There are 5 ways to turn a row about zero (a turn may also mirror it). The second row of each pair is the first, turned, with some noise. The first 45 pairs use one turn. New pairs use 3 turns, one after the other, and a turn may come again.
Some pairs, each with its turns in order after it:
[ 3.25 -1.38  0.24  0.38  1.31 -0.59  1.39 -1.17]
[-3.32 -0.64  1.43 -0.69 -1.18  0.67 -0.42 -0.42] -> Q

[ 1.36  3.56 -3.56  0.14 -0.64 -0.07 -0.19 -0.66]
[-1.35 -1.27 -0.39  4.22 -2.03 -0.30 -0.37 -1.04] -> S

[ 0.39 -1.82 -0.93  0.01 -0.56 -0.34  0.31 -0.72]
[-0.17 -1.30  0.63 -0.25 -0.32 -0.76  0.18  1.59] -> D

[ 0.01 -0.04  1.27  3.56 -2.36  0.22 -0.17  1.23]
[ 1.87 -0.89  1.57  0.73 -1.10 -2.07  1.16 -2.58] -> D

[ 0.90  2.38 -2.13  0.37  3.43 -0.07  3.56 -0.01]
[-0.16  4.17 -2.42  2.43  1.23 -1.08  0.52  2.10] -> D

[-1.07 -1.88 -1.99  1.68 -3.56  3.56  1.51  0.45]
[ 0.00 -0.12  1.40 -2.68  5.16  0.03  1.25  2.20] -> U

[-0.39 -0.23 -0.17 -1.50  2.08 -2.15 -0.76  0.93]
[ 0.97 -1.10  0.55  0.22  0.46  2.99  0.68  0.78] -> Q

[-0.17  1.13  0.07  0.73  0.25  0.61 -2.27 -0.48]
[ 1.24 -1.37 -0.05  0.77  0.21 -1.24 -1.54  0.84] -> Q

[-1.74 -0.11  0.60 -1.83 -1.00 -0.67  0.71 -1.21]
[ 0.54 -1.59  0.62 -1.28 -0.04 -0.78 -1.11 -2.04] -> U

[ 1.39  0.05  1.60  0.20 -0.19  0.43 -0.19  0.87]
[ 0.20  1.19  0.64 -2.09  0.07  0.26 -0.49  0.29] -> L

[ 1.26 -1.57  1.82  0.17 -0.43  3.56 -1.07  1.07]
[-3.13 -0.29  3.19  1.13 -0.89  0.62  0.41 -1.75] -> D

[-2.30 -0.02  0.45 -0.90 -0.05  1.89 -0.34  0.52]
[-0.10 -1.21  1.10 -0.63  1.65 -1.72  0.78  1.31] -> S

[-1.19 -2.33  2.58 -0.97 -2.22  0.67 -0.67  0.02]
[-1.65 -1.06 -1.36 -2.07  1.75  1.76 -1.81  1.26] -> L

[ 0.36 -0.11  0.72  1.07 -2.98 -0.10 -2.81  0.81]
[ 1.04  2.24  2.61  1.16  0.87 -0.85  2.01 -0.63] -> U

[ 0.20  0.17 -0.47 -0.69  3.39  1.05 -0.84  0.37]
[ 1.70  1.12  2.46  1.02  0.37 -1.54  0.94 -1.06] -> S

[ 1.68  0.09  0.19  0.07  1.77  3.29 -0.21 -0.78]
[ 0.75  2.06 -0.94 -0.53 -2.32  1.99  1.51  0.60] -> L

[-1.53 -0.37  0.05  0.21  1.28  2.25 -0.76 -0.07]
[-0.50  1.91  0.21 -1.72 -0.13  1.60 -1.01  0.57] -> U

[-0.63 -0.71  0.38  0.34  0.73 -0.74  0.29  1.46]
[-0.66  0.37  0.18 -0.28  1.14 -1.21  0.29  0.75] -> L

[ 0.17 -0.93 -0.10 -1.31 -0.89 -0.06  0.75 -1.03]
[-0.51 -0.59 -2.00 -0.06 -0.30 -0.03 -0.83 -1.15] -> L

[ 0.64  1.16  0.05  3.56  1.34  3.56 -2.11  0.06]
[ 2.60  1.80  2.13  0.62 -1.00  2.41  1.65  2.91] -> L

[ 0.33 -0.54 -0.69 -0.67  0.03 -2.89  0.08  0.97]
[-0.47  0.54  0.72  0.08 -0.84  2.53  0.78  0.02] -> S

[ 1.23  0.63 -0.43  0.10  0.69 -2.56 -3.56 -0.27]
[ 1.89 -0.05  1.25  1.85 -0.03  3.19 -1.57 -0.78] -> S

[ 2.53  1.06 -0.05 -2.36 -1.52  0.73  0.14  0.57]
[ 0.15 -0.95  1.30  2.60  2.39  1.49 -1.21  0.36] -> D

[ 2.40 -0.58 -1.34 -0.61  0.02 -1.05  3.56  1.46]
[-3.34  0.71  1.27 -0.99  0.58  0.99  2.94 -0.53] -> Q

[ 0.08  0.67 -0.51  2.88 -2.38 -3.22 -2.58  1.50]
[ 5.08 -0.84  0.94 -1.11 -1.40  0.23  1.53 -1.44] -> D

[ 1.16 -0.13 -1.97  1.96 -1.02  1.46 -0.72  0.82]
[-1.19  0.79  0.72  1.31  1.18 -2.50 -0.54  1.16] -> Q

[ 0.14 -1.22 -1.31  2.22  0.27  0.11  0.68 -0.92]
[-2.12  0.34 -1.38 -0.38  2.02 -0.48  0.70  0.09] -> U

[ 0.07  1.06  2.71  1.07 -2.30  0.95  3.56  0.87]
[-0.33 -0.43  0.43  1.82  1.68 -3.65 -1.40 -2.76] -> D

[-1.19 -0.38 -3.13  2.28  0.08 -0.88 -0.31  0.84]
[ 1.38 -0.01  0.78  3.22  1.85 -1.34  0.12  0.52] -> L

[ 0.77 -0.97 -1.16 -0.01 -1.28  3.56  0.61  0.01]
[ 1.26  1.11 -2.32  0.08  0.69  2.78  1.44  0.02] -> L

[-0.32  0.86  0.00  0.07  2.45  1.31 -0.20 -0.78]
[-1.45  0.74 -0.51 -0.70 -1.51  1.44 -1.37  0.85] -> U

[ 3.18 -0.46  1.20  0.76 -0.35  1.54  1.65  0.43]
[-0.89  0.13  2.42  2.65 -0.19 -1.27 -0.94 -0.12] -> D

[ 0.09 -1.48 -1.23  0.38 -0.67  1.58 -0.41  1.79]
[ 1.13  1.23 -0.56  0.02  2.12  0.75  0.17  1.42] -> U

[-1.14 -1.54 -0.16  2.38 -0.26 -0.10 -2.17 -0.35]
[ 0.45  0.56 -0.68  2.18  0.46  0.10 -2.70 -0.28] -> Q

[ 2.24 -0.08 -1.20  0.24 -0.03  0.67  0.29  1.13]
[-1.03  0.65 -0.43  0.93  0.42 -0.10  0.10 -2.17] -> S

[-0.13  1.13 -0.30 -0.05 -0.11 -1.96 -1.96 -1.40]
[ 1.86 -1.16  1.18 -0.68  0.92  0.54 -1.66 -0.45] -> Q

[ 1.67 -1.50 -0.04 -1.84 -2.26  0.34  0.99 -0.25]
[-1.37  2.44  0.70 -2.33 -0.61  0.09  0.24  0.65] -> Q

[ 0.08  1.14  0.04  0.05  1.49  1.67 -0.33  1.32]
[-0.26  1.63  0.78 -0.30 -0.45  0.38  1.90  0.44] -> L

[-2.47 -0.68  0.06  1.19  0.21  0.84 -0.21  0.42]
[ 0.31 -1.47  1.20 -1.95 -0.13 -1.23 -0.60  0.66] -> S

[-0.13 -3.56 -2.59 -1.97  1.38 -0.80 -1.30  0.00]
[ 1.05  1.06 -2.55  1.30  2.41  0.84 -2.41 -1.93] -> U

[-0.26 -0.12  0.23  0.90  2.11  1.05 -0.09  0.60]
[-1.30  1.91 -0.03 -0.39 -0.90 -0.10  0.72 -0.12] -> D

[ 3.56  3.30  0.38  1.26 -1.21 -0.21 -0.81  3.56]
[ 0.31 -2.33 -1.97  1.97  0.91  1.95  1.44 -4.33] -> S

[-2.69  2.78 -0.39  0.24 -0.10 -0.81 -1.96 -0.44]
[-0.04  1.66  1.29 -0.92 -1.89 -2.67 -1.76  0.09] -> U

[ 0.71 -0.32 -3.10 -1.33 -0.95  1.05  1.06 -0.14]
[ 0.10  2.33  2.64 -0.10 -0.41 -1.33  1.84  0.40] -> Q

[ 0.06 -0.43 -0.50 -0.92 -0.91  0.47  2.23  0.46]
[-1.97  0.82 -0.54 -0.46 -0.12 -0.46  1.12  0.16] -> S

New pairs, each followed by its turns in order:
[-0.69 -0.46  0.87 -0.46  0.32 -0.63  0.42 -0.34]
[ 0.41  1.02 -0.06 -0.32 -0.60 -0.68 -0.17  0.68] -> U S U

[ 0.91  0.84  1.05  1.15  0.62 -0.80  3.16 -2.59]
[-1.02 -1.24 -0.76  1.84 -0.55  1.38 -3.46 -1.07] -> U U U

[-0.95 -1.19 -2.18 -1.52  0.55 -0.35 -0.78  2.54]
[ 0.35 -2.95  0.24 -1.19 -1.17  0.34 -1.02 -2.08] -> U U S

[ 1.81  3.56  0.02  0.28 -2.02  0.05  0.19  0.41]
[-2.10  2.07 -2.29  0.27 -1.67 -0.74  1.57 -0.39] -> U U S

[1.30 1.02 0.71 1.33 0.00 0.84 2.13 0.08]
[-0.12  1.12 -1.92 -0.59  0.93 -1.26  0.28 -1.26] -> Q L U

[-0.16 -0.43 -1.89  3.41  0.75  1.46 -0.67  1.73]
[-0.92  0.04 -3.59 -0.55  1.54 -1.72 -1.46  0.31] -> D U L

[-1.78 -0.48  0.12 -1.16  0.55  1.80 -0.52  0.60]
[-1.39 -0.35  0.93  0.06  1.03 -0.70  0.70 -1.93] -> L Q Q

[ 0.43 -0.49 -1.74  0.97 -0.12  2.00 -1.09  0.07]
[-1.02 -1.53  1.60  2.14 -0.23  0.07 -0.20 -0.33] -> Q D U

[ 0.32 -1.55 -0.06  0.52  0.03  0.66  0.81  1.29]
[ 0.90  0.46 -0.64  0.54 -0.71 -0.97 -0.14  1.66] -> Q Q D

[-0.19 -2.25 -0.63  0.76 -0.33 -0.56  0.89  0.67]
[-0.38 -0.95  1.13 -0.25 -0.87 -1.99  1.41  0.07] -> U S U

[ 1.69  0.43  0.01  2.57  0.26  1.10 -2.01 -1.03]
[ 1.19  0.43  2.00 -0.79  0.85  2.44 -1.56  0.77] -> S L L

[-1.16  0.22  2.59 -2.17 -1.92 -0.23  2.11 -2.62]
[ 1.56 -1.56 -1.69  2.58 -1.55  2.68 -0.93  0.44] -> Q L L

[ 0.60 -0.45 -0.44 -2.19 -1.87  1.04 -0.79 -1.19]
[-0.51  2.58 -0.98  1.30 -0.29 -0.71  1.23 -1.10] -> L D Q

[ 0.45  2.95 -0.95  0.07  0.92 -1.64  0.24 -1.74]
[ 2.34 -0.49 -0.71 -1.97 -0.08 -1.80 -1.50  0.39] -> S D L

[-0.34 -1.50  1.88 -1.16  0.46 -1.04 -0.65 -0.57]
[-1.24  0.90 -1.17  0.30  0.95 -0.95 -0.08  1.98] -> S U Q

[-0.08  0.47  0.21 -0.36 -2.93 -0.51  0.76  0.86]
[-0.85 -0.90 -0.58 -0.16  1.40 -2.11  0.12 -1.67] -> S Q Q

[-1.88 -1.84  1.39 -2.20 -0.34  1.24 -1.00  0.39]
[ 0.81 -2.16  2.04 -1.66  1.80  0.60 -1.22 -0.67] -> U Q D

[ 0.37 -2.09  1.42 -0.74 -0.36  0.67  0.89 -0.55]
[-0.06 -1.03 -2.11 -0.26 -0.11 -1.52 -0.58 -0.83] -> S L D

[-0.66  1.25  0.23 -0.65 -0.73 -0.46 -0.07 -0.17]
[-0.75 -0.30  0.62 -0.39  0.13  0.49 -1.24 -0.55] -> L U U

[ 0.24 -0.14 -1.50  0.34 -2.78 -0.88  0.04 -0.15]
[ 0.47  0.98  1.01 -2.85  0.15 -0.13 -0.48  0.39] -> D Q U

[ 2.77  0.07  0.09  3.06 -0.07 -0.01 -2.36  1.18]
[-2.07  0.24 -0.81 -0.63  3.04 -1.86 -0.27 -2.23] -> U U L

[-3.56 -0.89  0.95 -0.65  0.12 -0.35  0.50 -0.06]
[ 0.81 -1.86  1.35  2.52  0.18 -0.24 -1.29  0.76] -> Q S L

[-1.91 -0.03 -0.53 -3.11 -0.82 -0.42  2.02 -0.13]
[ 1.82  0.58 -1.81 -0.03  0.78 -1.84  2.52  1.63] -> Q S D

[-0.20  1.45 -3.56 -1.62  1.12  0.66 -0.29  0.47]
[ 0.93 -1.95 -1.83 -1.42 -2.22 -0.44 -0.93  2.43] -> L Q D

[-0.10 -1.62  0.04  0.75 -1.60 -0.29 -0.53 -0.62]
[ 0.48  0.15  1.61 -0.82 -0.29 -0.08 -1.43  1.18] -> D Q U

[ 2.34  0.27  2.23  0.06 -0.42  0.25  0.96 -0.27]
[-0.31  1.95  0.53 -2.32 -0.68 -0.88 -1.49 -0.18] -> D D Q

[-0.85 -0.82 -2.10 -3.56 -2.00 -0.52  0.15 -1.18]
[ 2.72 -1.26  2.09 -1.19 -1.01  0.80 -3.11  1.14] -> L Q L

[ 1.29 -0.27 -0.76 -0.10  3.56  0.22  1.71 -1.15]
[-1.17 -1.15 -0.60  3.31  0.13 -1.64  0.41 -0.02] -> U L Q

[ 2.67 -0.75  0.02 -0.61  0.58 -0.42  1.68 -0.73]
[ 0.15  0.91 -2.65 -0.53 -1.41  0.76 -1.20  0.55] -> D S L

[ 0.67 -0.86  0.12 -1.15 -1.73 -0.87  0.04 -1.01]
[-0.10 -0.35  0.50 -0.40 -1.01 -1.87 -0.37  1.83] -> U U S

[-0.31  1.20  0.32  0.78  0.26 -1.09  2.15  0.60]
[-0.86 -1.56 -0.71  1.34  0.28 -1.20  1.27  0.03] -> L S S

[ 0.10 -1.43  0.24 -0.15 -0.25 -0.56  0.98  0.80]
[-0.01 -0.26  0.05  0.12  0.85 -1.60 -1.43  0.03] -> Q S L

[ 0.05 -0.06 -0.72 -1.55 -0.18  1.05  1.83  0.81]
[ 2.21 -1.07 -1.17  0.75  0.57 -0.63 -0.70  0.13] -> L L L

[-0.99  1.07  0.27 -1.23  0.20  0.42  1.00 -0.90]
[-0.50  0.41 -1.78  0.21  1.50 -0.07 -0.35  0.19] -> L L U

[-0.16  0.95  0.93  0.49  0.86  3.56  0.06  0.25]
[ 1.00  0.66 -0.44 -1.23  1.91 -2.28 -1.20  1.16] -> S Q S

[-3.56  0.39  3.42  2.86 -0.41  0.34 -1.96  2.43]
[ 1.39  1.11 -1.59  1.17 -2.43  2.58 -4.64 -1.44] -> D U Q

[ 0.28  0.95  0.04 -1.04 -0.03 -0.61 -2.07  1.97]
[ 0.92 -0.31 -1.73  2.15  0.42  0.73  1.44  0.72] -> L S U

[-0.09 -1.24 -1.29 -0.42 -0.71 -0.12  2.44  0.12]
[ 0.34 -1.79  1.25 -0.77  0.93  1.60 -0.53 -0.10] -> L S L

[ 0.19  3.56 -0.62 -0.75  0.34 -0.96  0.02  0.32]
[-2.12 -0.52 -0.48 -1.86  0.97 -2.49 -0.25 -0.52] -> D L Q

[-0.26 -2.99 -0.23 -0.74  1.72 -1.87  0.67  0.34]
[ 2.03 -1.23  3.15 -0.64 -0.53 -0.06 -0.57 -0.13] -> U U S

[ 1.10 -0.33  1.10 -0.39  0.28 -0.90 -1.07  0.50]
[ 0.73  0.01 -0.35  1.49  0.31  1.34  0.01  0.55] -> L Q U

[ 1.06 -0.09  0.59 -0.39 -2.03 -1.44 -3.56  1.09]
[-1.43  0.47  1.00 -2.52  0.11  3.31  0.69  0.50] -> D U U

[-2.22  1.44 -0.62 -0.26  0.27 -0.44  0.20  3.27]
[-0.53 -0.34 -2.34  1.16 -1.94  0.41 -0.33  2.78] -> Q S S

[ 0.17  0.85  0.51  1.61 -0.35  0.71  3.56  0.81]
[ 0.35  1.21  1.27 -0.21 -2.39 -0.22 -2.96  0.13] -> S L S

[-1.07 -3.56 -0.48 -1.31 -0.36  0.85 -0.33  1.03]
[ 0.03  1.54 -1.28 -1.01 -0.11  0.13  2.75 -2.38] -> S S S

[-0.99 -0.56  1.34  0.27  0.33 -0.79 -0.26  1.05]
[-0.23  0.04 -0.28 -0.37 -0.83 -1.12  1.70 -0.46] -> Q Q U

[ 1.50 -0.62 -0.38 -0.74 -0.80 -0.51  0.68  0.45]
[ 0.66  1.06  1.01 -0.09  0.13 -0.96  0.02 -1.09] -> U L L

[ 1.50 -1.07 -0.37 -0.02  0.39  0.52 -1.54  0.13]
[-1.12 -1.52  1.42 -0.23 -0.24  1.03 -0.63 -0.60] -> Q D U

[ 0.83  0.04  0.63 -2.19 -3.28  3.14  0.09  0.08]
[-2.19 -1.60  0.49  1.75  1.72  0.50  3.46  0.95] -> U L S

[ 2.52  0.74 -0.48 -0.16  0.54  0.98  1.12  1.67]
[ 0.27  2.80 -0.57  1.64  0.38  0.51 -0.34  0.55] -> U L D

[ 0.13 -0.24  0.07  1.99  0.65 -0.33  0.36  0.61]
[ 0.16  0.07 -0.67  0.25  1.16  1.62 -0.38  0.37] -> Q S S

[ 0.39 -1.94 -1.50 -3.56 -1.28  1.43  1.91  0.37]
[ 0.74  0.91 -3.54  1.40  1.39  1.70  0.31  2.97] -> S D D

[ 0.27  0.29  0.02 -1.14  1.07 -0.59 -3.01  0.42]
[-2.52  0.35  1.15 -0.99  0.36 -0.39 -0.46 -1.52] -> L L D

[-0.28  0.29  2.85 -0.51 -1.20  0.27 -0.51  1.87]
[-0.58  0.90 -1.71  0.60 -1.41  0.82 -0.71 -2.42] -> U L L

